There are 5 hidden switches. A switch that is on adds its own fixed numbers to the row, and there is some noise. The rows also spread widely along 2 directions, which tell nothing about the answers.
In the rows, zero is written as 128.
Some rows, each with its switches (1 for on, 0 for off) after it:
[159  98 136 164 125 140 122 136  90 117 148 114 148 159 177 183 116 167
 117] => 0 1 1 0 0
[168  90 166 152 104 162 148 131  89  96 137  93 182 160 191 167 145 172
 110] => 1 1 0 1 0
[142 109 164 141 105 180 108 167  55  79 139  99 189 175 227 212 136 184
 107] => 1 0 1 1 1
[164 112 161 139 109 163  86 197  62  82 153 117 212 184 240 202 130 203
 172] => 1 1 0 1 1
[128 117 164 136  91 148 137 158  95 117 119 107 171 152 165 152 122 164
 119] => 1 0 0 0 0
[165 114 176 133 109 178 130 127  98  95 130 107 191 168 183 178 136 159
 107] => 1 0 0 1 1
[163 113 151 144 116 154 157  95 139 132 119 115 132 151 111 144 122 119
  90] => 0 0 0 0 0
[ 79 118 161 125  68 172 136 149  70  74 136  77 152 126 190 202 129 167
  88] => 1 0 0 1 0
[140 102 147 148 107 157 122 137 106 104 149 104 160 157 190 195 135 175
 123] => 0 1 0 1 0
[149 110 151 150 115 143 130 140  93 106 134  96 170 156 160 153 125 178
 121] => 1 1 0 0 0
[142 106 158 134 106 163 144 110 129 116 124 115 148 150 167 168 150 148
 104] => 0 0 0 1 0
[148 101 170 141  99 166 125 169  68  98 125  94 179 175 220 183 152 184
 117] => 1 0 1 1 0

New rows, each followed by its switches (1 for on, 0 for off):
[144 120 163 124 104 153 134 139 102 119 118 104 161 157 152 141 134 157
 116] => 1 0 0 0 0
[166 101 166 139 105 158 145 115 132 126 125 125 154 158 161 159 157 149
 104] => 0 0 0 1 0
[194 107 186 141 118 174 142 114 104  97 128 114 191 171 177 154 136 155
 105] => 1 0 0 1 1
[127 131 155 134 104 152 116 149  78  94 125 102 176 156 160 173 102 160
 112] => 1 0 0 0 1
[198 105 185 148 113 177 150 112 120 100 122 106 192 176 175 159 136 149
 104] => 1 0 0 1 1
[164 100 156 159 118 147 125 155  62  95 137  86 174 171 195 175 127 180
 119] => 1 1 1 0 0
[148 114 155 143 117 147 157  91 142 136 126 111 130 139 113 135 130 133
  91] => 0 0 0 0 0
[169 105 176 138 108 171 155 120 111 110 117 102 175 160 174 148 152 156
  96] => 1 0 0 1 0
[130 130 150 138 110 161 131 108 119 115 138 113 145 147 133 172  86 136
  96] => 0 0 0 0 1
[117 114 143 149 113 164 129 101  93  79 161  81 157 128 178 222  88 154
  85] => 0 1 0 1 1
[128 121 165 140 102 153 158  98 111 113 118  83 147 134 132 146 116 140
  78] => 1 0 0 0 0
[143 109 154 147 108 150 141 123  87 100 140  80 168 146 151 162 112 161
 109] => 1 1 0 0 0
[164  87 167 162 113 161 125 159  56  89 146  87 182 172 236 194 143 195
 110] => 1 1 1 1 0
[133 122 167 134 100 159 154 123 105 111 124  91 152 142 143 147 121 149
  90] => 1 0 0 0 0
[ 98 125 166 135  92 154 160  95  95  97 126  72 140 121 131 155 110 136
  69] => 1 0 0 0 0
[171 108 143 141 129 145 117 169 101 141 124 143 152 176 180 164 142 159
 131] => 0 0 1 0 0
[121 120 128 143 110 140 127 147  98 116 142 119 152 146 161 186 108 162
 127] => 0 1 0 0 0
[137 107 163 136  91 173 141 146  92 100 126  97 173 149 193 169 147 166
 105] => 1 0 0 1 0
[136 119 153 135 105 142 136 153 106 115 121 107 164 161 160 144 125 160
 115] => 1 0 0 0 0
[166 127 165 137 109 158 133 123 105 101 117 110 180 163 144 150 110 155
 103] => 1 0 0 0 1
[127 104 150 130  93 166 140 131 112 112 126 115 140 142 163 182 146 152
 101] => 0 0 0 1 0
[178 107 161 147 116 147 132 161  85 110 121 107 174 180 183 145 144 167
 121] => 1 0 1 0 0
[110 117 151 128  95 167 130 140 109 103 133 105 144 139 176 188 138 166
 110] => 0 0 0 1 0
[126 107 174 137  89 173 156 108  97  97 120  75 161 144 167 166 140 151
  77] => 1 0 0 1 0
[151  99 148 149 100 153 131 127 107 102 144 110 158 151 190 183 133 172
 121] => 0 1 0 1 0
[147 120 140 141 118 145 133 132 126 138 122 132 146 152 144 153 142 149
 126] => 0 0 0 0 0
[184 119 154 145 123 148 103 161  85  95 143 126 206 180 186 162 111 179
 159] => 1 1 0 0 1
[202 110 179 142 124 150 153 114 131 131 102 124 172 185 136 113 145 144
 119] => 1 0 0 0 0
[134 120 152 132 101 176 124 119 104  98 139 112 163 151 183 198 115 145
 114] => 0 0 0 1 1
[153 105 181 137  90 165 146 132 103 104 123  99 167 157 183 167 142 167
 103] => 1 0 0 1 0
[156 118 167 134 104 158 158 115 110 109 119 100 159 158 131 128 128 139
  98] => 1 0 0 0 0
[119 107 158 140  95 162 155 103 122 108 129  95 134 135 158 175 131 135
  80] => 0 0 0 1 0
[170 104 157 147 121 145 141 126 103 109 136 102 176 170 152 143 118 165
 121] => 1 1 0 0 0
[115 128 137 135  99 146 131 139 115 123 132 115 134 141 144 163 114 146
 108] => 0 0 0 0 0
